The same things were measured in two ways. Each way mixes the same 11 hidden numbers, adds some noise and spreads widely along 5 directions of its own, which tell nothing about the thing.
Some things both ways: the first way, then the second way.
[  1   2  19 -13  -9   8   4  -2   7   5  10  15   3  -7  16   4   2   6
 -11 -10  12   3  -1  -7 -10  -5 -12 -13]
[ -2  -2  -3 -12  -9  -4   0 -10   4   0   5   5  17   1  -9 -13  10  -9
  -4   7  -3  -8  -4]

[-10  -3  10  -1 -12 -11  15   5   1   9   1 -18  -2  -4  16  -1  13  -4
   0 -19  -1 -24  -7  19  -1  13   7  -3]
[ -3  27  -6 -12  15 -22 -11 -28  17 -10   7  -7   6  15  -1 -20  -3 -13
  20  19  -6 -17   3]

[ -8   2 -11  11  -4  12 -20 -18   4   3 -11   6  -4  12 -40 -13   9 -13
  14  -8  23  23  21 -14 -32 -12  -3  18]
[  9 -13  -6  15  -2  -8  -8  26   0  -4   6  -5 -11  -9  12   3   2   1
  25   0   5 -10  13]

[  6  -7  -4 -25   8   8   8 -10  12   4  -2 -19   2 -11  24   6  -5  13
  15  -5  -8   9 -17  30   1  -9   3  27]
[  0  -2 -20 -13  16 -10 -11 -18   9  -6  -5 -11   4  -3   3  -8  18  13
  16   3 -17  21  -2]

[  2  21   9   5  -5  12  -6 -20 -14   6  -6  26   8  -1  11  -2 -11   4
   1  -3  11   4  -9 -12  12  -7  -8   2]
[  4   4  13   0 -12  -9   2  36   8  -4  10  29   2 -11   2  -5 -14  -9
   8   0   8 -22   0]

[ -2  13  -2   8   2 -13  -3  -7 -24   5 -21  -9  -6   0 -11   8  10   7
   7   6  -2 -20  -4   5   6   1   2  17]
[ -3 -11  18  -2 -26  11   5  26   4  26  -6  33   4 -10  -6 -15   4   9
  14 -10  13  -5 -16]

[ 32  -4  11 -13 -26   9 -22 -12  -4 -14 -23  20  -1   1  33 -16 -27  31
 -19   0 -10   7 -39 -20  26  -4  -5   8]
[  2   5  -7 -26 -24   2   9   9  -1 -11   4  15  -2  -1  18 -13   1  -4
  -4  12   9  18  -1]

[  9 -12   9   1 -11  -6  -2   6   3   4 -18   1 -19  -2  -2  -1   7   0
 -14  -6  14 -12  -8  15   4  13  -2  27]
[-21   5  -3 -10   2  -1 -10 -35   0  -7  -9 -35  31 -11  -4 -10  -4  -7
 -10   5   1  14 -28]

[ 11   5  -8  -4   0  20 -20 -19  -1  -5 -21  19   2  -6  12 -16 -18  14
  -4  12  18  19 -28  -5  25 -12  -4  28]
[  9  -6   0  -3 -16   4  -2  28  -4   8   7  15   1 -12  -4 -13   3  -3
  12   7  -6  -1   4]

[ -1   1  -2  14   5 -19   2  10 -18   4   0 -22  -8  -6  -6  12  28  -5
   4 -15  13 -24  -5  11   5  12  13   8]
[ -4  24   4  11   0   5  17  -6  -6  10  -4  24  -6  14  -6   1 -11   2
  -8 -12   4 -23  -6]

[ -4  -4  -3  11  -8  -1 -24   6 -15 -11 -26  -1 -20   7 -21  -9  11   0
 -13   0  23 -30 -18   0  -2   5   9  20]
[ -1   1   2  -3 -10   0 -13   4  10  -5  -6  17  -3  -8  -5 -15  21 -16
   1   8   7  -3  -1]

[ 10  10   5 -10 -11   3  -9 -13  -6   2 -21  13   8   2  19  -8 -17  20
  -1  14  -7   7 -26 -12  18  -6  -1  19]
[-10  -4  -4  -8  -1  -4   2  -1   4  -9 -12 -10  -3  10  10   0   4   6
   6  -7   7  17   1]

[  9   7   0   3  -6   0 -18  -1 -10  -6 -13   9   5   1  -3  -1  10  14
  -4   8  12   4 -13 -17   7  -9   0  17]
[  7 -31   0  19 -25  13  10   7 -22  28 -11   7   8 -20  -8  -5   9  10
 -26  -5  -3   5 -12]

[-10   1  -6   6  -1  -6  -7  -4  -8   5  -2  -6 -15  11 -37   9  18  -9
   0 -16   9  -6  14 -17 -35   2  -4   2]
[  0   8   6 -17  -9   5  -1  -6  -5  30  -8  27 -10 -16 -10 -15  -8  13
  16   6 -18 -33  -9]

[ -6   0   8 -18   5   6  13 -19   9  19   0 -21   5  -1  34  -8  -6  11
  18 -15   8  13 -12  10   4  -3   8  24]
[ 13 -30 -21 -12  16 -27  -9   8  -8 -34  29 -23  27 -31  10   3  -3  -2
  -7  25 -22  15  12]

[ 19   8  11  -1 -24 -11  15 -10   6  10  12  33  19   3  14  14  -8   1
   3  10 -19  34  12   0  -2 -11 -12 -39]
[ -4  -9 -14   0  24  -6   0   1   7  -8  22  -7  11  21  -3   5   7   9
  39 -10  19   5   1]

[ -1  -2  -7 -11  15  -3   7 -14  -8   4   8 -30 -14 -12  10  11   7  12
   4 -24   3  -5  -7   0  -9   0  -1   6]
[ -2  11   2  -6  -9   9  25   4 -36   3 -16  14 -20  -9   7  13 -31  10
 -40  -2 -14  -5   4]

[  0   2   0  -8   4 -11  20 -11   0   4   1 -17   1   3  18   5  -9   4
   6  -8  -6  -6   4  17 -11  -1  10 -10]
[ 8  0 -7  1 -5  3  6 17 -1  8  4 12  3 -8 -2 -2  3  7  5 -7 -5 11  0]

[  0   1   3   9 -15 -11   5  -1  -7  -3 -18 -20 -11   0   9 -13   3   2
 -11 -25  -9 -31 -10   3   5  22   6  15]
[  9 -10   0   1 -40   5   1  32 -10  -5  17   4   7 -28  18 -11  -5 -14
  -2  14  15  -3  -7]

[ -3   2  -5  11   3   2 -17  -6 -11  -2 -13   0  -8  13 -26  -3  15  -1
   3  -6  28   0   8 -14 -19  -6   8  25]
[ -4   1   0  14   7  -5 -10 -28   1  11 -17  -7  14 -18  -7  -8  -4   9
 -13  -5 -28  -1 -16]

[  2  -2   6 -19  15  -2   8 -13  -4   8  -6 -23   1 -21  36   2   2  20
  13   0  10   1 -20  17  21  -6   5  21]
[  1   3   0 -15 -11  -1  22  19  -5  -5   6  22  -1  21   3  -4   3   2
  -4  -2   9  10  11]

[ 12  -3  -2  -4 -20   7 -20 -11   1 -20 -13  17 -10  11  -9 -13  -4  18
 -24  -5  10  15   0 -41 -21  -9 -13  -7]
[  1  -6 -10 -17  -8  -1 -18 -25   8 -11   8   1   2   0   6 -22  14  -7
   7  22 -14   5   1]

[-10   3   3   2 -22  -1   9  -8   4  -5   4  -9 -13  15   8 -10   8   0
 -16 -30   5 -11   2  -6 -25   8  -1 -20]
[  8 -20  -7  23  -3 -12 -20   8  20 -13  12  -2  -4  -5  16  -6  15  -4
  17   0   2   4   8]

[-15  14   8   8   1  -1 -11   3 -17  -1 -21 -13  13  13  -3 -14   1   1
   3 -10  13 -37 -14 -14  -1   8  24  36]
[  7   3  -5  17 -17  -6  -9  -6  19  16  -8   8  19 -14  -2 -20  23  -4
  -2  -8 -24  -7 -12]

[ -6  17  16  18 -19 -26 -11   8 -22  10 -15   1  26  23 -20  -3  18   3
  13   5  -4  -8   9 -41  -4   0  17  10]
[ 11 -34  -8  20 -20   0  25  12 -27  19   3 -10  10  -8   7   7   1  10
 -23  -9  12  -6  -3]

Other things, the second way, with their names:
(172): [ -5  -5   2  31   8  -7  -5  -9   6   2 -29  -8 -20  20  15   0   0  11
   4 -15  -3   1   4]
(489): [ -6  23  -1 -19   0  -3 -20  -6   9  -4  -6  10  -2 -13 -17 -13   6 -11
  11  10 -23 -18   5]
(520): [ 10 -15  -6  12 -12   6  -8  12  -1  -1  17   6  -5  -7   6  -8   4  -7
  12   9   0  -3   6]
(167): [ 14 -18   8  -7 -24   2   2  33 -35  20  13   6  -6 -45  -4   0 -36  -2
 -13  26 -11 -24   8]
(757): [  4 -10 -15 -14 -12  -8 -13  -9  -4  18   5 -28   8 -32  -3 -13   1  -2
   7  18  -9  10  -4]
(465): [  2  11  -9 -15  11 -14  -2   0  -9 -13   8 -11   4   0   5 -10  -5  -6
  13  19   7  -2   3]
(309): [  2  27  -2 -28 -11  -4  17   9  -3   4   2  31 -15   4   4  -7 -11   1
   2   4  -2 -10   7]
(581): [  3   2  -4  -8   8 -16 -14  -2  22 -21  18  18  -7  15   1 -13  15 -11
  22  16   0  -9  19]
(711): [ -1  45  -7 -21  15  -6   2 -13   1   8 -10  22 -18   7 -17  -9  -4  -3
   6   4 -15 -13   8]
(235): [  4 -17  -2  -9 -13   0 -19   0  -1   6  25  -7   5 -23   4 -16 -14  -4
  22  25  -3 -11  -3]
(109): [ -7 -30  -2  11   3  12  -5   2 -25 -25 -14 -19   0 -22   5  16   5   2
 -27  -2   3  19  -2]
(587): [ -9  16   7 -32  11 -12   7 -15 -13  -7 -12   8  -7  14  -4  -8 -20   3
  -2  18  -8 -16   3]
(234): [ -1   2 -18 -17  -2  -2 -11  -5  26 -23  22  10   8   2   4 -10  26  -9
  21   2   3  14   7]
(248): [  3  -8  12  12 -20   0  11  22  13   7 -13  29  -4  25   6 -15  21   3
  10 -14  13  -8  -1]
(630): [ 15  -5  -2   5 -21  -7  11  38   2  -7  19  29 -15  -6  16   2   3  -5
   8  -2  22 -18  15]
(149): [  3  10  -2  -6 -12   8  16  11 -15  13   0  14 -29   8   7   2 -16   5
   3  -2  11  -6   8]
(490): [  4   0   1  -7 -14  -1  16  25 -11  -4   5   9  -9  15   6  -2  -7  -8
  -5   4  16   4  16]
(557): [  3 -32  -2  24  -7  -6 -29   5  36  -8   9  -2  17  -8  11 -15  20   3
  28  -7  -9  16  -4]
(422): [ -9   3  13  -7 -16 -13   2   6  -6   4 -19  -8  -9  -4   9  -4 -21  -3
  -7   2   3 -23   1]
(567): [ -1  31  -7 -14  10 -14   4  -5  11 -19   7   9  -8  28  15 -12  -7  -7
  21   9   8  -3   6]
(55): [ -9 -14  -2   7  -5  -2   7   1  -7 -24  -6 -20   2   5  22  10  -3  -3
 -12  -5  21  15  -2]
(517): [ 15  -8   1  -1 -10   2  -7  23  -8  -6  15  26  14 -32  -8 -14   0  -6
  -8  19 -32 -14   2]
(714): [ -9  -1   1 -16  -6   5   7   0 -21   1 -18 -15   5  -2   4  -4  -8   8
  -3   2   1   7  -8]
(295): [  5   0 -10   4   8   1  -9  -9  -4  -7   8   4  15  -6  -4 -15  15  -3
   9   8 -16  -3  -7]
(717): [ -7  29   8  -3   4 -12  -8   0  15   4 -13   7   0   3 -11  -9 -11 -11
   6   1  -7  -7   2]
(320): [  3 -22   3   2 -34   0   9  12   3  41   2   2   3 -21   9 -10  -6  15
  14  -7  30   0 -22]
(119): [ -1  -4   4  22   4  -1  -6  -2  -8  15 -22 -15   5  -9   0  -6  -3   5
   4  -4   1  -6 -15]
(731): [  9 -14 -12  29  -8  18   4  -2 -10  16  -6  -4  -8   7   4  -2  14   8
   1 -12  -3  16   1]
(23): [  7 -18   4   7 -26   7   4  19  -1  37  12   8  15 -20 -11 -12   2   4
  19  -4  23 -14 -20]
(28): [  4  -2 -12  10   2   0   2 -15  -9   1  -1  -2   0   2   2  -3   2   3
  -7   1 -12  -8   0]
(568): [ 10 -20  -5   8  -3  -5 -13  -2   8   2  14   4   1  -1   5 -18   7   1
  19  10 -15  -9   5]
(314): [ -4  17  -3 -13  -3  -4   0  -4   3  -8   7   5   8  -3  -1  -9   5  -9
   9   4   4 -14  -8]
(318): [ -3   6  -5  -6   1  11   1  -8  -1  -4  11  10   4  19  -2 -12   2   2
  18  -2  -7  -2  -2]
(365): [  5  18  -5   2  21 -14  -1 -23  15   1  18  25   4  21  -5 -16  -2   1
  19   4 -13 -25   1]
(251): [  1 -34   4  13 -19   8  -1  31   5   2   1  14   0 -16   3   5  20   7
   9 -15  19   4  -4]
(392): [-12 -27  14  -2 -15   7  -1   0  -7  13 -31   0   9 -12  -3  -9  13  10
 -17  -4  18  23 -23]
(193): [ -1   8  -4 -27  -7   3   0 -15  -2   0  18  22  -4   0  -5 -16  -8  -5
   4  21  -5 -12   4]
(504): [-12  22   0 -15  17 -10 -12 -50 -12  -4 -14 -16   6   8 -13 -19 -13  -8
  -7  25 -30 -29  -5]
(130): [ -6  -5  -9 -21   7  -9 -16 -25   3  -9   0  -9  20  -7   0 -18  19   2
  15  17  -8  -7 -12]
(44): [ -4  25  -7 -24   3 -10   2 -27  -1  -4   6   2   2  12   3 -17 -12  -5
   4  17 -14 -25   1]
(566): [  2  -9  15   9 -23   1  11  14  -6   5 -19  13  -5   7   6 -12  -5  -4
 -26   6   7   9   0]
(406): [  2 -37  -8  11 -11   8 -10  12 -16   0 -15 -17   3 -12  -5   0  33   3
  -7  -1  -1  19   6]
(349): [-10  24  -7   5   3   7  11   6  14  -3  -8  17 -18  38  -2   7  14   1
  23 -31  20   6   9]
(240): [ 12 -14 -20  14 -11  -9 -14   2  13 -17  28 -10   9 -19  17  -2  10 -10
   7   5   0   5   4]
(176): [  8 -10   0   6 -12   2   2   1  -9  -1   6  11 -15  14  15 -12  -9   0
   0  14  -4  -6  10]
(663): [ -5  -7   2   8  -1  10 -13  -7   1   4 -14  -1   5  -2  -8  -9  14   1
  -1  -3  -7  15  -9]
(615): [  1  27   7   6  13 -13  -4  -3  11  14 -19  16 -11  17  -4 -16  -5   1
  23  -3 -11 -21  -2]
(609): [ -1  -3   1  -4   5   7  -5  -1 -14  -8 -18   2  -2   4   3  -9   7   6
   5   6 -13   1  -1]
(156): [  2 -18 -15  16  -1  -2 -13  -3  15 -16  11 -11  18   4   9  -8  29  -4
  16  -3  -5   6  -1]
(88): [  7  17 -15  10   3   2 -22   5  -1 -15   7  -9  -9 -12   5  -9   5 -15
  18  12 -16  -1  10]
(464): [  3  16  -6 -12   7 -10  -2  -5   2  -4  -2   9  -5   2   0  -8   1  -4
   2  11  -7  -6   7]
(425): [ -6  -2  -3  -8   0   5 -10  -1   4  -8   8  14 -12  -8   0   1  -2   4
  14   3  -4  -6   3]
(157): [  3 -18  23  -6  -9  -5  -8  17 -16  22  -7  11  -9 -19 -10 -13 -27   2
   6  22  -5 -25   2]
(444): [ -4  23   5   2  -3  -3  -6  -2  -3  -2 -12   3   2 -15 -12  -6  -1 -18
 -18   6  -2  -6  -7]
(191): [ 13   4   1 -12 -21   7  15   9 -27  18  17  22   1 -14  -8 -15 -14  -9
 -13  24   0 -18  -2]
(450): [ -4  13  -6  -1  18 -18 -12  -3  10 -19 -14  -7   4  -4  -1  -2   7  -4
   3   0 -12  10   8]
(138): [  0  -9  -5   5 -15  17   5   5  -9  -5  10  10  11  11 -11  -5  19 -10
  -7  -5  -1  -6   5]
(47): [ 11 -34  -1   5 -18  -4  -6   7 -17   6  10  -9  20 -29   3 -14   0  -1
 -10  19  -7  -8  -7]
(492): [  2 -11   4 -14 -11 -14   3  18   6  -6   0   3 -16  12   3  -7   5 -10
  -2  12  22  13  23]
(87): [  5  11 -20  -3  -1  -6  -2  -6  19 -22  28   2   6  21  17 -12  10  -5
  28   3  -1  -4   5]
(575): [ -2  -3  -9  13   7  -4   1 -11  -3  -7 -10  -9  -8  13   2   3  13  -3
 -12  -6   5  13   9]
(612): [ -4   4  -1  -9  12  -3   2 -16 -12   8 -24   0  -8   6  -1  -8   0  16
   4   0  -9  -6  -6]
(339): [ -4   5  -8  -8   8  -8 -13 -16  14 -14   4   1  22   4  -5 -15  16  -5
   7   5 -17   6  -3]
(691): [  4 -10  -6 -19  -9 -15  -9  -9  -1  18  -5   4   7 -39  -9 -12   7   6
  -7  13 -21 -19  -3]
(101): [  1   3  -8 -25  -1  -7   0  -8  -3  11  -6   5   3  -8  -8 -14  16   1
   2  13   2   3  -3]
(249): [ -3 -23  -1   6 -10  10  -6  15 -14 -17   4 -17   6  -7   6   0   5  -6
   2   3  11  16  -1]
(748): [ -6  24  -5  -8  19  10  -2 -13 -20 -11  -5  -5   0   1   0  -6 -13   3
  11   6 -14  -1  -9]
(214): [ -8  15  -8 -28   2  -6  -3 -14   9 -11   6  -2   0   9   2 -11   1  -6
  14  11   2   0   1]
(361): [  5 -17  -4  -5 -13  -2  -1  -3 -22  11 -10 -10  -2 -19  -2  -8   5  -1
 -15  17  -6  -4   1]

Some of these things the first way, each followed by its name:
[  6   8 -10  -5  15   3  -5  -6  -7  -4  -7   6  11  -1  -1   9 -14   6
   4  13   3  -1 -12  11   0 -11  11  11] -> (711)
[ -5  -1  -3   4   5  -5 -11  -4  -9   3 -14 -10  -2   4 -17   0   9   0
  14  -2  13  -4   3  -1 -13  -6  12  19] -> (464)
[  3  11   1  11 -18 -11 -12  -5 -14  -5  -6  13  12  19 -18  -5   0   4
  -7  -4  -2   1   7 -45 -17  -4   3 -16] -> (28)
[  6  13  11  13 -23 -22  18   7  -3   3   4  14  10  11  -1  16  13  -5
  -5   0 -17  -7  17   8  -7   7  -4 -19] -> (23)
[ -9  -7  -7   4  17 -14   4  -2  -2   4  -2 -15 -11   3 -30  12  11 -11
   7  -1  16 -10  25  10 -37  -4  10  -2] -> (349)
[ -1   7   4  -7  -4  -7   1 -16  -5  13 -16   3   8   1 -16   0 -15   1
  14   4 -23   4  15 -13 -16  -8  -9  -2] -> (714)
[-12   5  14  -2 -13  -3  -2   6  -7   9  -4  -4  -3  26  -6   0  11  -1
  -9 -13   7 -26 -12 -12 -23  11  16  15] -> (691)
[  2  11 -20   1   8  -1  14 -12   4  -5  -4 -19  -9 -18   7   8  21  15
   1  -9  -2  16   3  14  11   1 -19  33] -> (235)
[  8 -17   4  -3 -19  12 -21  -3  11  -9  -2  21 -13  11 -11 -10   5   0
 -14  -4  38  18   1 -13 -24 -12  -2 -10] -> (575)
[ -6  14 -12   0  13 -23  15  -7 -16   5  -7 -28   9 -11   4   8   2  10
   7   1 -20 -12   1  -3   8   3   1   4] -> (318)
[ -6 -14  -1  12 -12  -2  -9   3  -2   8 -17 -16 -18  -3 -13  -9  23 -14
  10 -17  11 -16 -12  30   4  10   7  23] -> (119)
[ -6   1   3  -4  -4  -8   9 -10   3   7   5  -6   5  -7  -7   2  -7  -9
   8 -17 -16  -7  19  -2 -28  -4  -7 -33] -> (295)
[  2   1   0  -4  -6  15 -24  -4  -2   5  -9  15  -1 -15  -9  -7   9   1
  -2  -2  18  14 -19 -17  11  -7 -15  19] -> (504)
[-19   4 -19   1   1 -13  21  -6   0  -3 -11 -36  -5  -4   9 -12 -12  -9
  -9 -22 -22 -40 -15  23   0  21  12  -3] -> (88)
[ 16  -8  -8  10 -22  -7 -19 -13  -8   1 -16  18  -8   6 -21 -12 -22  -9
  -5  -3 -18   5  -6 -20  -3   1  -3 -25] -> (748)
[ -9 -10  -3 -11  -4  -1   9 -13   4   4   4 -17 -26 -10  -4   8   7  -4
  -7 -23  -4 -12   1  12 -25   5 -16 -20] -> (109)
[  1 -19  14  -7 -25 -12  17  -6  16  12   5 -10  -8   1   8  -3  -2 -15
   7 -23 -19  -5  13  25 -24   6  -4 -38] -> (465)
[ 10  10  -2  -9  -7   5  10  -6  16  -9  -8  13  14   9  14  -1 -13  14
  -7   7  -9  13  -4   8  -4  -6  -1  24] -> (757)
[ 14   8 -10   6  -2  -8 -11 -12 -11 -15  -6  15  -4   5 -20  10   5  16
 -11   8   9  22  16 -37 -17 -13 -15  -7] -> (193)
[ -3  10  -1  -7   9  -5   9  -3  -5   9   0 -21  12 -18  10   9  10  11
  14 -12 -14  -3  -5   2   7  -1  -6  18] -> (44)
[  1   0   5  -1  -8  -7   0  -3  -6   5 -15 -15  -8  -7   6  -3  12   9
   4 -11  -2 -12 -10   3   9   7  -2  22] -> (55)
[  3  11   5   5 -13  -5 -20 -16 -24  -6 -31   4  -1   4   3 -18   2  21
  -1   9  12  -9 -13 -27  11 -10   1   6] -> (566)
[  3  14   0  17 -18  -6  -7  -5  -5 -13  -8  11   7  30 -20 -10  -1   3
 -12 -13   7   0  20 -41 -30  -1   8   6] -> (240)
[ -4 -13   5 -11 -12  -7  -2  -1  -3  16  -7 -24 -12  -6   4  -1  12  -2
  13 -16 -12 -17 -22  17  -1   6   5   0] -> (612)
[ -7   4 -10   4  11  12 -22 -18 -19   3 -21 -10 -10  -4   0 -17  -5   7
   0 -10  30  -9 -27 -15  16   2   9  36] -> (517)
[ 17   3 -13   9 -16  -7 -13 -11  -5 -13  -8  20  -5  17 -25   2  -3   7
 -10   3  -1  24  15 -31 -25 -11  -6 -17] -> (149)
[ -7   8  -2  -8  -2 -10  19 -12  -3  -3  -2  -9  -5  -3   7   5  -5   7
  -7  -5 -16 -16   7   7 -17  -1  -8 -27] -> (663)
[ -6  11   6  -3   5   0  15  -4  -6   2  -4  -7   0 -13  21   6  -9  -3
  -6 -10 -10 -35 -17  30   9   7   0  -6] -> (444)
[ -7   4   6   1  -7  -2 -12  -2  -7  -1  -6  21   4   2 -12  -5  -5   0
 -23   1  23  -5   0 -40 -12   1  -5 -14] -> (138)
[-15  11  -6   4  14  -1  -4  -4  -5   6 -13 -21  11  -7 -21  -5  14  -2
  21  -9   7  -9  13  -3 -11  -6   4  35] -> (156)
[ 14  12   7   1  -8  11 -13  -6  -4   1  -6  32  14  -4  -4   7 -13   4
  -3   1  -6   4  -7 -12   6  -6 -12   6] -> (314)
[  4  12  11   3 -21  -5 -17  -4 -12   6 -18  20  16  11 -24  -3 -10   0
   4   4 -24  -6   1 -32 -13  -5  -6  -4] -> (130)
[-31   5  14   1 -12 -13  13   0  -8  20  -6 -28 -12   8   0  -8  17 -10
  -3 -27  -1 -43  -4   2 -15  25   7   5] -> (422)
[-11  11  -5   3 -18  -5   5 -16  -9   7  -9  -3 -15  -2  11  -4  14   9
  -5  -3  -1  -2 -17   2  13   6 -15 -11] -> (157)
